Each new row is followed by its nearest point in the smallest flat space through zero that holds the last named rows.
In the rows, 128 means zero.

J470 (3 x 8):
[[142  95 122 107 117  95 139 148]
 [141 181 118 122  81 168 140 139]
 [123 137 115 174 150  74  93 123]]
New rows:
[ 61 131 153 131 115 102 106 134] | [122 127 128 142 143 116 117 121]
[110 169 148 120 122  97  71 110] | [124 153 120 159 135 114 107 122]
[121 117 112 127 154  78 144 191] | [140 102 117 126 125  76 125 145]
[156 137 157 142  99 154 110 140] | [132 150 125 127 111 145 132 131]

J948 (3 x 8):
[[ 76 150 177 121 110 109 167 121]
 [ 78  60 198 153 120 122  99 160]
 [ 47  98  98 116 206 139 126 162]]
New rows:
[107  80 158 127 115  93 135  92] | [108 113 167 136 112 120 127 133]
[110 152 123  98 131  92 177 120] | [102 167 128 111 130 119 166 115]
[123 173 166 163 172 105 176  94] | [104 163 141 115 120 117 164 114]
[ 95 154 167  88  95 108 135 112] | [102 152 166 123 104 112 159 117]

J251 (3 x 8):
[[ 76  47 145 158 186  96 185 116]
 [ 84  66 139 112 166 117 163 111]
 [120  53 123 156 228 133 134  92]]
New rows:
[173 162 102 110 114 132 118 106] | [155 157 118 116 116 147  98 127]
[140 157 162 174 144  90  91 151] | [150 148 126 182 127 117 124 141]
[171 105 151 129 144 103 160  93] | [123 109 129 141 150 124 135 122]

J74 (3 x 8):
[[177 131 143  69  99  52  98 171]
 [176 127  99 125 177  78 132  98]
 [174 111 116 114 123  97  91 187]]
New rows:
[117 176 146 163  94 111 110  99] | [111 139 143 117 116 127 140 111]
[131 149 136 162 130  90  82  91] | [139 132 124 123 141 110 133 111]
[142 149 122 137 119 149  96 141] | [130 120 125 134 124 138 117 150]

J993 (3 x 8):
[[ 28 150 123 160 111  69 139 109]
 [ 65 177 142 133 130 122 149 103]
 [110 144 128 103 100 132 131 102]]
New rows:
[146 135 117  58 163 129 148  99] | [145 144 136  99 121 158 132 113]
[137 145 151 129 104  85 159 135] | [112 130 126 131 122 118 129 124]
[127  74  98 156  92 132 127 122] | [134  91 109 130 103 102 111 134]
[106 139  82 133 130 129 122 127] | [112 129 125 133 122 116 128 125]
[158 128 165 120 120 198 164 121] | [163 151 144 100 142 177 136 121]

J757 (3 x 8):
[[136 115 145 177  93 189  60  28]
 [109 171 126 147  87  53  64  93]
 [135 114 123 155 185 189  80  28]]
New rows:
[135 136 134 132 101 141 112 145] | [129 126 136 134  98 132 126 132]
[120 106 159  90 128 132 110 139] | [130 125 130 126 125 133 135 135]
[181 120 113 115 112  90 140  96] | [125 135 127 130 123 115 119 124]

J554 (3 x 8):
[[ 97 107 167  97  49 119 120 160]
 [115  89 144 119  93 165 160 108]
 [ 92 136 130  89  60 142 123 118]]
New rows:
[146 156 110 125 160 161 115 113] | [135 150 100 133 156 137 128 104]
[116 126 154 125 122  95 119 131] | [126 127 141 125 117 112 118 150]
[145  89 156 172  91 169 114 117] | [128  87 151 132 114 147 153 127]
[142 202  79  95 128  82 122 115] | [120 197  87 111 137 108  90 118]
[111 135  83 169 129  55  88 126] | [134 165 116 130 148  93  96 149]
[116 121 134 163 163 110 154  42] | [141 123 108 143 163 156 151  92]

J386 (3 x 8):
[[186 121 120 155  77 203 113  79]
 [128 116 157 169 118 193 130 157]
 [146  99 179 190 150 152 105  88]]
New rows:
[198 121  93 108 130 119 121 137] | [147 136 103 109 108 127 126 106]
[134 125 123 113 145 129 127 123] | [129 129 125 124 130 120 127 123]
[113 125 121 150  81 106 118 119] | [135 129 122 125 122 128 126 119]
[131 160 130 150 168 133 129 140] | [118 123 142 138 141 125 128 138]

J471 (3 x 8):
[[ 85  79 123 172 148  92 144 144]
 [135 164  95 158 102  97 122 134]
 [ 63 123 137 181 169 131 168 105]]
New rows:
[121 138 135 123 101 122 142  96] | [128 146 127 131 127 134 131 120]
[124 166 127 130 123  75 108 152] | [137 144 104 145 107 101 119 139]
[126 131 138 134 165 195 134 123] | [115 134 153 115 152 167 143 104]
[133 164 123 134 129 125  92 183] | [146 142 112 129 108 113 116 137]

J778 (3 x 8):
[[121 150 121 156 179  88 153 148]
 [174  80 165 101 153 110 134 127]
 [132 125 101 126 173  65 146 159]]
New rows:
[178 198 121 139 104 119 127 118] | [116 145 125 142 126 136 129 126]
[137 152 139 152 198  92 165 148] | [132 145 141 160 195  86 160 145]
[166 104 107 148 166 158  95 139] | [139 118 139 124 135 125 130 127]

J489 (3 x 8):
[[144 144 138 109 118 170  99 203]
 [ 93 110 100 135  98 135  95 167]
 [ 78 105 147  76 102 101  80 163]]
New rows:
[160 127 122  99 153 162  99 128] | [148 142 142 117 134 144 127 148]
[ 87 119 144  91 158 143 119 165] | [117 126 146  96 120 126 105 157]
[123 142 171 121 152 101  93 142] | [126 130 157  93 131 117 118 136]
[189 134 121 154 161 113 106 168] | [157 146 130 135 135 157 133 149]
[113 153  96 100 129 106 144 142] | [120 124 129 123 124 123 123 130]

J645 (3 x 8):
[[228 154 118 125  99 103 124 101]
 [161 148 128 124  77  30  81 132]
 [132 130 138 114 120  98 120 124]]
New rows:
[145 103  60 148 114 118 111 126] | [145 139 102 161 108 128 112 141]
[208 145 168 165 123  97 143 190] | [180 145 114 139 104 109 116 122]
[121 173 129 109 159 141 166 129] | [129 123 137 115 145 149 147 117]
[113 150 170  88  81 104 179 121] | [128 124 156  90 133  98 133 112]
[135 149 162 149 143  58 133 114] | [135 132 142 108 114  81 114 123]

J901 (3 x 8):
[[110 159 136 185 147  82  75 124]
 [164 133 175 156 115 133 102 157]
 [155  83 171  86 151 158 132 155]]
New rows:
[161  61 112 114 154 101 149 146] | [128 100 139  96 152 140 134 133]
[128 120 153 127 152 184 107  86] | [131 113 141 115 143 133 125 135]
[157  95 103 133 136 163 101 130] | [137 117 139 118 131 137 130 136]
[131 167 132 182 167 133 107 124] | [122 148 137 165 135 102  96 129]
[144 136 115 104 116 134 179 186] | [146 119 127 108 104 155 156 134]

J469 (3 x 8):
[[ 92  71 151 138 112 149 158 130]
 [133 154 117 146  76  70 104 100]
 [134  94 129 144 116 125 180 150]]
New rows:
[168  70  58 165  81 140 117 116] | [133 116 125 146  98 102 151 130]
[ 83 120 174 130 120 138 151 132] | [ 98  94 145 131 119 145 136 123]
[108 146 112 162 126 158 150 169] | [135 117 127 129 137 136 150 143]
[129 135 118 135 160 103 100 155] | [142 148 120 122 141 127 119 131]
[168 140  86 130 137  58 120 116] | [167 168 103 137 113  82 126 129]
[142 129 127 136 153 158 143 129] | [136 125 127 121 152 147 139 143]

J82 (3 x 8):
[[106 136 130 142 167 113 123 103]
 [110 156 145 147 131 121 132 133]
 [200 164 105 161  74 109 140 149]]
New rows:
[129 130 143 155 150 116  83 120] | [120 138 127 142 150 115 126 113]
[122 161 115 102 135  70 152 146] | [131 147 129 146 129 117 130 127]
[ 82 144 138  85  96 108 133 139] | [101 131 152 118 116 144 131 148]
[124  84 119  75 124 113 143 170] | [129  91 126  92 113 153 126 139]
[115 118 170  92 101 119 137 110] | [110 119 142 112 121 144 129 141]

J987 (3 x 8):
[[109 122  67 212 123  99 109  77]
 [106 145 136 156 153  91  68 104]
 [149 165 102 107  41  89  87 147]]
New rows:
[135 138 108 121 137 100 134 114] | [127 130 120 136 123 121 121 123]
[173 101 142 121 125 137 131 120] | [133 124 131 118 126 139 143 135]
[127 111 117 126 170 115 137 123] | [119 119 134 140 155 135 134 119]
[141 171 150  97 189 130  69 127] | [115 146 177 107 166 111  80 133]

J617 (3 x 8):
[[116  78 118  61 166 168 196 140]
 [ 95 100 123  95 117 109 151 188]
 [120 115 121  80  69 147 188 180]]
New rows:
[142  96 122 100 149 180 143 151] | [127 106 123  95 145 154 164 128]
[117 138 141 164 112 128  95 135] | [128 145 132 153 114 108 101 129]
[ 86 120 140 118 113  50 122 128] | [101 121 129 135 126  87 105 166]
[122 122 171 120 130 133 150 130] | [127 122 126 117 129 135 140 131]

J549 (3 x 8):
[[124 154 113 154 111 164 159 137]
 [131  91 108  86  99 145 156 118]
 [100 139  82 125 165 105 117 112]]
New rows:
[ 81 181 140 142  90  89 124 111] | [121 151 125 150 142 125 121 131]
[178 116 109 156  98 133 151 167] | [139 131 140 137 102 155 149 138]
[104 149 119 154  87 110 132 105] | [122 142 118 140 129 137 136 130]

J122 (3 x 8):
[[132  94 156 104 140 105 121 120]
 [104 130 164 167 132 121 146  95]
 [135 115 166 156 110 110 109  87]]
New rows:
[102  82 144 106 114  84 146 140] | [122  97 154 103 149 108 133 126]
[154  81 151 146  92  85 157 165] | [135 108 146 118 129 113 118 119]
[131 146 148 170 109  88 151  84] | [118 134 159 173 116 122 129  90]
[113 130  81 137 176 140 142 133] | [110 143 108 122 145 143 154 150]
[167 153  83 114 121 127 120 170] | [150 144  81 106 115 146 112 161]
[167 148 167  89 176 137  91 162] | [142 106 124  89 136 119 117 144]

J327 (3 x 8):
[[155 154  68 109  96  78  86  74]
 [215  83 120 107  92 120 175 103]
 [112 105 154 152 138 122 117 156]]
New rows:
[137 164  83 149 118 109 112 170] | [117 141 115 130 126 112 103 120]
[148 151 169 109 158  81 127 166] | [123 116 139 140 131 123 122 140]
[122 114 145 137 112 105  88 108] | [127 118 124 142 121  97  97 128]
[119  98 155 173  82  80 130 108] | [145  91 136 149 116  91 105 136]
[133  98 174 131 104 149 105 148] | [130  98 152 145 132 126 132 150]
[105 130 141 128 106  89  89 169] | [108 119 133 152 131  99  88 141]
